There are 4 nested groupings, the coarsest first. Each group lies inside one group of the grouping before and may be the whole of it. The rows also spread widely along 12 directions, which tell nothing about the answers.
In the rows, zero is written as 128.
Some rows, each with its group in each grouping after it:
[108 159 141 164 134  62 190 141 108 105 130 139 144 186 156 135 137 161
 144 153  86 180  34 172 143 127 105 122 122  99 154 130  49 121 108 144] -> zikol vife Q_477 Q_635
[ 90  98 139 164 115 109 124 149 124 142 140 175  96  98 162 112 145 151
 116 181 121 159 133 103 109 138 139 159 123 132 161 173 143 141  85  62] -> zikol tesav Q_120 Q_540
[158 155 127  92 133  91 164 104  93  93 185  95  57 168 139 125 148 133
  58 160 148 132 155 133 113 125  67 164 104 170 185 108 139 138  83 123] -> duko Luvev Q_979 Q_208
[129 143  73  90 122 119 136 118  80 142 179 135 154 153 129 124 130 144
 142 121 128  90 129 120  83 104  77 151  99 139 159 116  85 141  69  71] -> zikol tesav Q_627 Q_239
[143 153 122 100  74 142 172 118  94  93 200 102 199 125  72 125 182 149
 151 164 131 119 104 137 126 141 160 164 147  63 153 126 123 121 120  97] -> zikol vife Q_477 Q_442
[135 110  89 120 135 126  39 108  67 151 138  92 118 196 155 132  58 155
 113  90 114  98 137 138  60 102 110 137  56 104 134  81 152  94 153 125] -> Zoko mosi Q_558 Q_644
[155 153 142 105 143 143 154  79  95 134 172  88 143 124 102 112 154 125
  93 140 123 112 130 167 120 156 150 117 120 122 126  87 103 117 170 145] -> Zoko disur Q_481 Q_137
[159 152  96  79  75 112 150 123 124  82 143 125 153 122 109 148 124 123
 172 113 116 143 142 160 109 149  86 146 104 119 154 118  98 134 134 116] -> Zoko disur Q_203 Q_785
[186 134 116 113 123  90 157 146 138  54  94 112  67 173 171 118 134 117
 111 114 126 112 171 149 169 139  73 130  95 150 204  94 141 124 121 171] -> zikol Depa Q_778 Q_549
[123 100 144 192 152 144  88 117 124 133 104 103 132 136 145 113 112 157
 117 133 121 120 122 161 144 164 231 125 116  65 136  88 167  89 202 147] -> zikol Refu Q_672 Q_34
[172 107 133 150 169 152 129 144 159 176 109  86 133 105 160  94 146 133
 123 117 124  59 150 131 114 193 196 122 133 142 132  55 130 104 152 165] -> zikol tesav Q_501 Q_274
[158 148  86 109  74  98 160 171 134  70 140 114 146 124 118 132 153 136
 159 119 132 126 106 138 130 123 105 153 129 104 198 103 117 146  94 112] -> zikol Refu Q_654 Q_510
[169 167  85  58 117 143 123 138 126 153 151  88 190  93  91 111 137 118
 127  87 103  83 111 106  80 127 104 105 132 134 122  90  96 147 131 122] -> zikol tesav Q_627 Q_222
[141 145 169 104 160 113  79 100 138 141 142  64 123 186 110 132 100 152
  65 143 101 149 126  94  92 158 147 138 126 123 104 125 197  98 148 149] -> duko Mutur Q_276 Q_333
[155 143 165 111 122 110 107 125 167  97 122  71 131 128  98 135 108 149
 101 144 116 164 141 123 114 198 176 153 138 102 141 116 199 103 171 158] -> zikol Refu Q_672 Q_59
[166 151  96 112  87 135 143 132 117  94 159  72 173 136  96 143 143 138
 146 113 131 115  89 154 111 125 155 140 133  78 156  79 127 119 153 123] -> duko Mutur Q_234 Q_420
[154 158 187 120 132 101 201 113 144  92 150 102 132 177 124 122 168 142
 110 166 102 165  98 142 156 168 132 129 153 117 124 135 111 102 125 172] -> duko Mutur Q_701 Q_988
[ 95  62 122 188 100 145 142 150  95 165 155 198 105 104 193  94 168 151
 157 170 121 117 136 129 116 116 148 147 112 112 131 160  92 124  94  61] -> duko Mutur Q_701 Q_884
[153 128 172 152 113 114 118 167 175  95  76  89 118  96 132 105 139 133
  94 132  93 164  93 133 155 165 183  96 148  84 140 110 174 114 195 185] -> zikol Refu Q_318 Q_971
[130 138 130  89 135 148  40 132 171 139 111 111 155 111  93 129 116 115
  89 113 104 118 150  53 115 122 144 113 130 135 124 146 204 155 123 103] -> Zoko mosi Q_558 Q_224
[167 131 118  96 155 166 121  80 116 150 139 110 138 119 131 114 113 116
 128 101 115  86 188 156 112 174 141 109  95 140 108  96 100 114 197 147] -> duko Luvev Q_979 Q_98
[152 128 142 109 113 141 114  84  68 127 172  78 106 133 115 107 118 135
  70 134 111 140 124 165  93 128 138 117  99  87 116 103 142  94 214 143] -> duko Mutur Q_276 Q_327
[163 131 101 111  92 178 117 107  77 104 155  90 188 140  98 100 173 118
 121 106 125  67 113 145 158  92 161  99 126  55 131  78 136 116 172 133] -> Zoko disur Q_203 Q_294
[112 120 171 182 172 116 172 117 115 162 136 135 142 160 167  94 149 160
 122 160  93 135  90 161 143 168 173 112 136 102 105 120  71  92 148 163] -> zikol Refu Q_672 Q_59
[ 93 125 101 172 135 108 149 128  87 111 133 174 119 150 157 123 149 140
 127 154 122 132 106 147 160  91 121 124 107 113 186 141  97 148  97  75] -> zikol Depa Q_778 Q_549
[188 110 166 139 105  95 189 178 158 107 109 103  77 125 191  85 163 140
 122 143 107 130 132 143 126 189 117 138 134 135 151  96 118  93 129 200] -> zikol tesav Q_120 Q_540
[129 133 104 121  51 138 110 146 126 105 142 125 178  74  94 152 117 145
 174 126 106 172  95 142  87 137 166 138 130  59 133 142 135 135 175  88] -> duko Luvev Q_979 Q_208
[141 132 177  95 109 102 116 125 156 117 115 131 119 147 135 129  99 139
 122 135  70 189 136 112 104 168  97 120 117 125  90 176 137 107 158 153] -> duko Mutur Q_701 Q_884
[126 148 146 103 163 129 128  82 138 129 151 127 118  96  98 122 127 122
  81 155 129 142 179 129 128 177 144 137 119 158 147 140 139 144 151 104] -> zikol Refu Q_672 Q_59
[144 129 138 100 113 112 135 183 165 177 150 120 152  97 137  92 161 147
 129 146  97 112 120  60  76 163 112 142 159 149 110 142 121 138  62 121] -> zikol Refu Q_654 Q_510
[121 139  76 115 153 123  54 166 139 173 119 113 132 129 144 127 120 127
  88  97 114  91  97  57  89  74 104 108 122 160 144 106 150 180  71  85] -> duko Luvev Q_979 Q_98
[142 167  93  89 157 109 101  88 103 106 141  92 129 173 107 149  90 132
  98 104 132 117 139 141 108 130 104 138  87 139 177  88 138 133 139 111] -> zikol tesav Q_120 Q_540
[137 111 132 119  91 148  99 149 156 124 109 143 142  74 124 109 156 112
 125 131 106 126 149  97 138 135 143 112 135 118 127 146 158 149 136 109] -> Zoko disur Q_203 Q_294
[ 83 148  97 138 162 118 114 104  97 175 159 156 121  92 129 139 116 131
  96 141 116 152 103 136  86 107 118 116 104 159 141 139  78 175 121  55] -> duko Luvev Q_979 Q_208
[124 181 137 106 159 100 184  75 136  88 153 141 135 146  96 151 157 113
 105 159 130 158 135 155 170 151 107 134 127 164 170 137  91 159 103 103] -> Zoko disur Q_203 Q_294
[134 153  86 109 175 140 123  97 127 121 137 133 163 162 116 123 140 119
 123 105 136  65 155 122 167 119 124 122 110 146 164 102 107 152 102 100] -> zikol Refu Q_672 Q_34
[124 106  98 120  78 141 106 122 114 118 139 160 123  65 123 132 126 121
 152 138 130 139 174 146 102 141 131 149  94 119 156 139 133 145 147  66] -> Zoko disur Q_203 Q_785
[171 155 144  63  64 127 183 119 112  86 177 113 170 137  97 109 179 125
 138 146 102 134 131 127 131 143  86 134 141 101 117 143 107 118 118 144] -> Zoko disur Q_203 Q_785

New rows, each followed by its group in each grouping:
[158 136 156  81 117 109 164  76  88 116 167 127 120 180 142 122  96 144
 142 133  89 153 170 178  91 176  69 141  76 128 104 140  72  77 166 167] -> Zoko mosi Q_558 Q_644
[128 166 110 150 212 101 114 120 162 150  76 102 144 147 138 146  92 131
 114  91 105 125  88 153 130 156 155  94 115 154 152  69  94 139 154 149] -> zikol tesav Q_627 Q_222
[ 88 131 147 120 122 142 111 117 116 174 172 149 174  78  94 106 145 148
 112 171  97 151 111  92  92 142 161 125 144 106  98 181 124 141 128  67] -> zikol Refu Q_318 Q_971
[137 137 116 122 170 173  97  60  96 144 157  94 188 191  99 128 122 139
 125 111 122  75 139 141 137 134 187 119 112  86 108  95 133  97 178 120] -> duko Mutur Q_276 Q_333
[110  95  82 162 131 127  75 137 100 153 127 140 123 169 172 131 102 153
 146 112 120 103 116 126  97  95 136 142  88 106 145 111 131 121 113  80] -> duko Mutur Q_276 Q_327
[133 139 179 133 167  78 131 114 156 105  75 139  92 188 173 124  88 139
 106 127  75 180 135 140 150 175  95 106 100 143 128 151 120 103 160 183] -> zikol tesav Q_120 Q_540
[139 118 142 129 106 120 162 158 181 103  95 185 101  78 166 114 158 108
 145 140 100 156 162 117 163 155 104 114 130 158 145 176 103 160 117 121] -> duko Luvev Q_979 Q_98
[150 153 144 116  81 106 198 134 107  76 166 119 151 167 128 124 173 146
 141 154 104 161  81 146 147 125 109 135 145  81 140 142  96 116 114 145] -> duko Luvev Q_979 Q_98
[135 106  74 125 114 149  54 148 107 134 128 122 126 149 152 119 124 134
 118 101 131  71 144  84 114  77 126 131 101 113 154 108 176 145 101  86] -> duko Luvev Q_979 Q_208
[142 104 136 172 117 132 178 173 123 165 146 125 119  97 183  86 187 144
 131 153 111 110  87 137 113 141 157 121 149 116 124 101  80 121 113 142] -> duko Luvev Q_979 Q_98
[112 140 130 165 157 133 153 100 147 116 146 131 135 111 113 157 149 140
 131 170 153 146 137 153 146 175 208 161 138 128 176 121 134 144 126  80] -> duko Luvev Q_979 Q_98
[127 120 184 136 158 120 112  84  78 111 134 112  77 195 156  84 133 144
  31 161 103 137 141 121 161 114 124 106 104 106 132 142 178  95 155 159] -> zikol tesav Q_627 Q_239
[129 104 102 160 107 133 106 193 165 161  96 133 167  82 153 115 138 148
 174 116 105 109  98 103  99 146 177 130 143 105 137 111 127 134 112 106] -> zikol tesav Q_627 Q_222
[134 105 136 127 108 135 127 147 164  90 108 170 135 135 146 102 162 127
 144 142 116 112 179  90 185 140 132 138 132 118 153 169 157 136  96 112] -> zikol Refu Q_672 Q_59
[141 138  96 137 134 147  89 156 143 132  93 113 172 142 138 119 138 123
 128  82  98  91  80 105 152  90 150  77 135  96 126  98 129 147 142 137] -> duko Luvev Q_979 Q_208
[151 145 108 110 116 163 111 129 148 153 120 105 191  67  93 124 124 112
 146  88  91 122  96 146 106 145 171  81 134  96  97 102  93 136 213 127] -> duko Mutur Q_276 Q_327
[111 126 115 142 118 137 120 120 112 112 120 166 131 117 141 124 136 121
 126 127 104 145 120 137 155 101 128  99 111 106 142 154 108 152 151  97] -> duko Luvev Q_979 Q_98
[107  94 127 191 139 145 182 120  66 175 172 160 114  91 171  84 178 149
 127 181 127 106 124 175 119 144 175 129 118 111 144 117  64 114 137  93] -> zikol Depa Q_778 Q_549
[155 150 137  95  97 163 170 114 118  98 183 110 159  87  77  96 227 104
  87 167 141  97 138 108 169 121 151 127 166 114 150 123 145 154 105 103] -> Zoko disur Q_203 Q_785
[179 145 152  86 161 167  96  98 124 139 131  62 145 134 105  73 144 113
  50 102 104  69 151 110 149 142 151  77 131 112  99  83 163 110 198 192] -> zikol Refu Q_672 Q_34
[137 170 150 117 169 134 159  71  86 149 181  86 161 171 107 121 142 144
  88 143 106 127  91 156 120 144 151 108 132 109 101 104  87 108 164 151] -> duko Luvev Q_979 Q_208
[134 124 129 111 113  87 134 156 180 105  94 174  93  93 156 127 113 123
 149 132 103 165 178 118 125 174  80 141 105 171 164 169 115 154 108 111] -> zikol Refu Q_654 Q_510
[133 123 149 131 128 145  87 101 101 139 146  86 126 120 111 111 136 134
  69 147 120 127 126 129 114 136 175 120 122  97 123 103 179 113 174 129] -> Zoko disur Q_203 Q_294
[108 122 131 170 216 146  90  74 135 152 126 123 114 171 144 144 116 143
  97 148 152  99 176 126 148 164 205 148 109 150 156 106 167 128 126  96] -> duko Luvev Q_979 Q_98
[ 90 131 140 193 160  90 156  98 106 109 116 161  88 143 160 143 127 137
 109 163 121 183 102 197 160 136 144 123  98 126 172 123  89 134 145 111] -> Zoko disur Q_203 Q_785
[119  86 164 185 135 109 169 141 115 149 160 139  67 121 182  99 169 165
 107 214 141 134 160 132 110 184 171 184 129 139 168 135 148 103  87 104] -> zikol Depa Q_778 Q_549
[143 135 125 108 128 138  76 106 136 134 109 104 121  90 111 133  81 116
 102 100  95 156 136 150  96 148 144  96  97 117 115 117 141 127 228 130] -> duko Mutur Q_276 Q_327
[142 124 109  69  68 132  64 140 113 108 124 131 112  75 108 114 101 115
  97 118  96 149 170  91  89 111  83 114  96 116 143 165 183 151 165  93] -> zikol Depa Q_778 Q_549
[118 116 108 155  86 145  76 179 138 120  90 131 163  65 121 101 141 125
 119 106  92 136  69 113 147  88 172  78 139  58 136 126 151 152 177 114] -> zikol Refu Q_672 Q_34
[132 184  95  99 158 123 129  79 109 105 152 102 121 106  79 148 125 100
  65 115 133 144 107 165 134 101 118 101 108 147 175  97 107 172 170  91] -> duko Mutur Q_276 Q_327
[118 136 146 111  98 107 147 109 114  75 170 147 104 160 116 127 163 134
  91 179 125 169 136 105 154 103  97 156 127 119 164 186 162 142  85  77] -> duko Mutur Q_276 Q_327
[ 86 162 137 134 170 139 110  79  86 155 178 115 178 135  76 117 146 145
  71 160 116 134  85 117 131 113 177 110 140  95 129 138 130 143 139  81] -> zikol Refu Q_654 Q_510
[146 128  98 110 131 157 110 127 130 191 177  89 174  97 107 126 132 144
 145 124 129  84 127 114  51 162 174 154 133 128 111  89 119 123 126  88] -> duko Mutur Q_276 Q_327
[169 150 156  63  61 133  96 143 154  60 123  87 157 119  75 115 142 123
  96 127  97 155 133  75 140 135 128 122 150  76 137 156 220 126 159 143] -> zikol tesav Q_120 Q_540
[150 117 132  87  89 167  75 103 106 120 149 109 143  99  95 107 137 120
 101 129 118 111 173 109 115 129 148 124 112  98 120 133 186 127 171 110] -> Zoko disur Q_481 Q_137
[129 130 163  83 130 114 121 115 145 123 112 180 106 139 151  99 139 108
  98 136  76 146 175  86 153 126  49  95 107 173 105 198 117 150 105 131] -> Zoko disur Q_481 Q_137
[116 120  90 165 154 131  96 159 174 133  60 171 157 145 166 131 127 116
 166  83  93 104 104 114 174  99 136  84 118 128 140 127  98 156 119 108] -> duko Mutur Q_276 Q_333
[171 151 108  97  98 123 124 161 173  65 108  94 116  78  97 126 163 106
  91 124 142 123 143 101 154 130 137 135 144 134 206 102 194 167 115 114] -> zikol tesav Q_627 Q_222
[117 137 155 167 149 125 144 120 173  92  97 147 127 127 126 134 157 119
 111 150 114 163 112 135 199 140 177 109 145 115 155 150 140 145 147 117] -> duko Mutur Q_276 Q_327
[132 134 123  89 109  96  90 118  99 113 132 128  97 138 136 127  84 136
 101 127  97 158 151 127  90 128  68 134  74 133 148 145 138 132 148 117] -> zikol vife Q_477 Q_635
[151 156 109  85  96 111 163 109  94  74 182 111 127 145  97 136 150 136
 116 159 143 130 155 136 122 135 100 169 115 121 192 129 143 134 101  91] -> zikol Depa Q_778 Q_549
[115 182 142 121 121 113 175 107 163  87 149 124 177  60  52 156 147 127
 127 164 122 200  95 164 145 181 184 135 160 106 165 143 109 160 166  95] -> zikol Refu Q_672 Q_59
[161 108  93 123 106 164 138 104 115  81 116 155 148 158 146 123 137 115
 186  93 127  79 181 168 178 127 133 119  87  99 151 112 101 114 165 121] -> duko Mutur Q_701 Q_988
[123 135 155 150 132  63 176 141 160 122 108 153  85 127 172 143 107 142
 141 148  84 213 101 172 106 176  93 132 109 154 137 150  65 123 139 141] -> duko Mutur Q_276 Q_333
[152  94 154 137  89 146 117 156 182 105 100 139 149 136 148 118 147 139
 169 135 103 123 160  95 151 166 167 140 141  96 117 160 171 106 134 134] -> duko Mutur Q_234 Q_420
[179 117 108  87  67 154 120 168 164 101 142 109 102  37 109 101 185  97
  97 135 143 102 177  86 122 127 128 142 141 145 172 121 186 165 115  92] -> duko Mutur Q_276 Q_333
[127 120 136 154 128 157 119  99  90 101 155 111  93 102 112 108 170 117
  50 158 147 126 127 147 165  98 181 113 123  97 171 108 171 140 171  97] -> duko Mutur Q_701 Q_884
[136 131 136  80  72 100  62 148 134  95 112 122 113 133 121 129 102 130
  99 121  86 174 132  84 101 107  74 124 105 115 132 166 191 141 128 120] -> Zoko disur Q_481 Q_137
[103 164 143 110 129  89 127  81 116 101 140 142 138 149 101 166  92 140
 126 146  99 206 115 163 114 149 109 134  98 122 139 161 107 135 151 103] -> Zoko disur Q_481 Q_137
[141 159  89  91 125 126  72 161 127 132  95 107 149 105 118 105 123 107
  75  74  85 110  75  86 123  60  87  56 122 123 140 108 135 172 140 126] -> zikol tesav Q_627 Q_239
[127 121 155 149  92 110 150 150 149 112 115 147 121  81 140 125 135 132
 140 149  92 189 106 157 120 156 143 121 125 106 137 148 106 126 160 135] -> Zoko mosi Q_558 Q_224
[142 109 148 142 120 135 170 142 150 112 116 173 112 122 174  97 177 120
 139 148 106 122 157 119 177 143 122 115 133 137 135 160 103 137 110 133] -> duko Luvev Q_979 Q_98
[146 151 109  93 127 108 123 133 152 128 135 122 170 186 135 152 107 151
 174 109 102 120 132 102  99 155  99 151 119 135 121 133 112 124  88 124] -> duko Luvev Q_979 Q_208
[136 111 126 135 164 126 117  85 107 139 126 136 126 183 165 117  86 152
 149 115 111 103 179 167 122 176 130 139  74 122 122 111  99  86 166 146] -> zikol Refu Q_672 Q_34
[130 135 114 155 171  68 105 134 178  91  60 126  85 173 167 172  66 146
 141 113 125 161 150 153 132 177 130 157  86 158 200 102 151 127 123 130] -> zikol tesav Q_627 Q_222
[125 157 110 103 111 172  94  76 128  80 132 132 191 106  59 156 123 113
 136 115 122 141 147 138 167 128 183 110 122  75 142 149 157 151 201  83] -> duko Luvev Q_979 Q_208
[ 83 131 154 187 164 154 136 136 157 151 125 165 140  55 117 102 205 109
  71 177 120 137  91 101 188 107 205  88 171 133 149 153 128 181 109  78] -> Zoko mosi Q_558 Q_644
[187 143 100  89  90 129 100 120 111  80 133  51 154 151 100 145  92 144
 148  94 127 108 140 169  96 166 149 154  91  73 163  58 163  92 198 160] -> zikol vife Q_477 Q_442
[116 158 108 114 125 147 109 132 147 131 153 114 188  70  65 137 161 126
 115 150 133 118 111  94 126 135 185 139 154 116 163 126 153 173 114  62] -> zikol vife Q_477 Q_635
[118 156 151 121 112  87 165 107 144 111 147 135 114  82 105 167  99 140
 136 160 105 231 110 183  83 190 130 147 115 135 141 152  88 133 174 103] -> duko Mutur Q_701 Q_884
[115 127  88 120  77  94 172 135  94 106 176 172 122  96 134 136 133 147
 174 154 131 158 139 164  89 140  86 177  96 125 185 150  69 145  94  57] -> zikol Refu Q_654 Q_510
[125 126 130 157 139 139  79 121 152 118  87 117 132 109 122 144  99 127
 120 109 107 153 113 150 137 143 189 100 113  98 137 111 154 129 206 123] -> duko Mutur Q_701 Q_884
[162 104 131 119 102 132  92 151 118 104 117 104  97 159 160  94 143 126
  89 116 111  98 144 103 137  97 109 116 107 109 148 108 179 114 124 157] -> Zoko mosi Q_558 Q_224
[131 140 106 139 155 102 128 131 145 139 103 141  92 100 162 143  99 122
 124 110 110 152 130 162 107 150 110 112  94 169 153 109  81 154 152 122] -> duko Luvev Q_979 Q_208
[110 136 107 124 101 126 125 117 132  91 150 157 154 124 102 157 137 133
 156 147 135 146 142 129 133 125 141 162 116 113 178 154 137 150  97  61] -> Zoko mosi Q_558 Q_224
[181 118 118 118 102 140 149 140 168 112 126 104 170 149 136 135 131 144
 204 110 119  98 152 144 117 193 165 159 128 101 126  98 119  90 144 147] -> duko Mutur Q_276 Q_327
[ 88 123 112 146 157 114  94  85  83 148 136 162  87 117 147 137  84 128
  95 133 113 163 139 170  98 112 110 116  63 146 153 135  96 142 161  82] -> Zoko mosi Q_558 Q_224
[174  96 159 170 113 142 161 163 121 143 113  88 103  84 174  65 170 138
 104 137 105 108 108 165 126 167 187 103 138  88 127  69 121  86 193 195] -> zikol tesav Q_627 Q_222
[139 146 180 140 134 131 169  97 130  87 137 107 147 140 103 114 168 140
  98 169 115 154 119 147 178 167 189 126 152  82 143 134 151 105 165 149] -> zikol tesav Q_627 Q_222
[137 143 141 129 109 126 153 126 124 144 161  97 162  91 103 126 154 141
 125 153 113 148  89 152  93 166 169 133 147 103 121 102 108 121 150 126] -> Zoko disur Q_203 Q_294
[149 131 125 130 171 146 114 124 116 133 116 105 141 184 148  84 165 126
  80 113 114  57 125  95 175  98 137  93 129 120 139  94 147 124 109 151] -> zikol tesav Q_627 Q_222
[172 145 156  71  74 110 173 177 147 124 169 100 138  89 117  76 189 132
  97 153  94 133 108  80 102 145  84 129 168 128 115 143 125 134  90 154] -> zikol Refu Q_672 Q_34
[107 163 143 147 165 133 165  91 114 128 160 128 164 149 102 129 168 131
  99 154 115 140  73 146 164 118 166 103 148 111 131 127  89 140 133 106] -> duko Mutur Q_701 Q_884
[102 111 124 168  91 110 151 159  99 144 178 140 151 138 147 125 161 171
 154 175 120 144  72 128  88 117 150 170 136  88 147 135 106 116  66  82] -> Zoko mosi Q_558 Q_644
[124 133 137 120 138 151 116 104  92 170 163 117 149 104 115  96 156 127
  86 142 105 112 112 126 109 121 147  98 126 118 103 119 110 134 150 116] -> Zoko disur Q_481 Q_137
[183 136 133 105 141  95 169 125 138  88 103 114  68 145 171 106 126 117
 105 114 114 123 173 164 145 165  74 122  93 166 170  95 105 116 144 182] -> zikol tesav Q_627 Q_222
[140 135 172  88  87 118 161  88 101  81 171 133 120 138 108 116 140 145
 111 178 111 172 170 134 126 165 113 158 117 103 138 180 150 103 143 118] -> zikol tesav Q_627 Q_239
[171  96 123 134 156 188  81 123 143 152 101 103 101  92 150  77 153  95
  74  99 125  51 180 113 157 128 176  83 115 136 125  81 168 129 189 146] -> duko Mutur Q_276 Q_327
[171 157 115  97 140 137 149 136 174 126 128 105 106  43 114 120 161  93
  88 122 134 114 158 125 127 161 131 113 138 185 162  96 120 176 139 125] -> duko Luvev Q_979 Q_208
[166 133  93 119  93 121 154 142 122  74 132 116 125 141 138 126 166 119
 142 120 141  98 138 151 155 119 110 142 114 119 186  84 123 136 105 126] -> Zoko disur Q_203 Q_785
[138 113 124 128 116 126 129 143 140  99  92 165  87  86 158  97 147 105
 103 126 109 132 165 124 165 120 103 103 107 143 167 147 131 154 138 117] -> zikol tesav Q_627 Q_222
[141 138 118 102  96 132 140 121 101  82 162 125 113  96 104 101 168 115
  77 148 135 128 142 128 152 103 114 128 123 112 178 130 147 154 133 101] -> zikol Refu Q_672 Q_59
[151 104 107 107  71 143 110 113  81  87 153 122 149 162 126 122 118 150
 160 126 124 107 166 139 115 131 132 160  92  66 155 127 160  95 151 106] -> zikol tesav Q_501 Q_274
[171 150 169 123 103  97 181 162 123 110 171  51 103 110 121  96 189 147
  61 181 125 142  79 129 109 158 146 149 161 113 164  84 150 117 116 169] -> zikol vife Q_477 Q_635
[ 90 121 117 162 128  83  98 148 133 128  96 161 137 163 162 151  83 167
 161 130  93 174  90 125 105 129 125 140 103 107 150 154 123 126 105  93] -> zikol tesav Q_627 Q_239
[164 143 109 105  91  92 167 146 145  96 134 112 162 147 133 145 105 155
 200 112 109 143 122 170  94 188 113 164 113 105 148 103  82 102 137 150] -> zikol Refu Q_672 Q_59
[146 108 106 108  69 116 124 174 130 115 152 133 107 109 147 110 172 132
 125 152 135 110 151  84 103 116  92 168 127 140 166 130 161 149  47  86] -> Zoko disur Q_203 Q_785
[141 134 154 104  91 140 150 114 120 115 159 129 153 101 106 112 153 127
 127 148  99 152 131 139 120 147 136 122 129  98 117 150 113 118 159 130] -> Zoko mosi Q_558 Q_224
[137 127  99 144 162 148 114  86  86 135 141 109  87 103 132 115 128 109
  71 117 139 105 141 180 131 111 150 104  86 135 166  75 114 139 193 108] -> duko Mutur Q_276 Q_333
[110 111 114 167 126 126 109 113 100 112 100 159  81  84 155 121 122 110
  98 129 118 155 133 183 150 111 135  95  83 120 166 116 115 149 188 106] -> Zoko disur Q_203 Q_785
[127 174 119  91 156  88 150 111 163 119 129 136 125 105 105 155 110 125
 121 138 119 166 148 130 106 174  98 147 116 186 169 140 104 163 103  92] -> zikol tesav Q_627 Q_222
[ 95 139 137 180 177 117 140 102 125 140 110 152 122 126 143 137 121 129
 111 135 102 166  81 178 152 130 161  88 113 125 136 122  72 139 174 115] -> duko Mutur Q_701 Q_884
[155 124 142 153 162 161 148 118 130 196 143  83 163  90 135  97 160 135
 125 133 117  83 114 161  99 194 210 111 143 120  94  54  88 100 175 163] -> Zoko disur Q_203 Q_785
[123 117 109 110 115 121  87 123  90 132 136 138 173 212 150 114  95 162
 158 104  86 106 122 111 110 109  96 128  94  80 106 142 118  97 123 127] -> zikol Refu Q_672 Q_59
[149 137 102 124  97  65 186 173 148 111 137 128 152 170 162 153 121 168
 211 130 111 142  96 145  81 172  90 183 120 131 169 111  72 112  58 123] -> zikol tesav Q_501 Q_274
[137  78 100 162 106 167  39 139 136 132  74 130 113  61 148 122  98 118
 139  95 124 109 169 153 119 141 198 111  84  96 149  92 177 129 217 111] -> Zoko disur Q_481 Q_137
[ 93 133 116 178 197 116 139  81  63 133 154 146  83 182 162 115 151 128
  57 151 139 111 109 165 166  71 123 110  89 145 183 101  93 143 104  99] -> Zoko mosi Q_558 Q_224
[139 141 113 152 146 105 129 153 168 107  77 129 145 174 158 140 122 128
 151  93  94 132  80 139 163 121 128  99 124 116 145 108 101 133 131 148] -> duko Mutur Q_276 Q_327
[119  90 138 175  96 161 118 161 100 151 131 134 137  58 145  64 177 133
  98 145 101 120  86 133 140 106 189  87 144  61 120 122 128 126 182 126] -> zikol Refu Q_672 Q_59
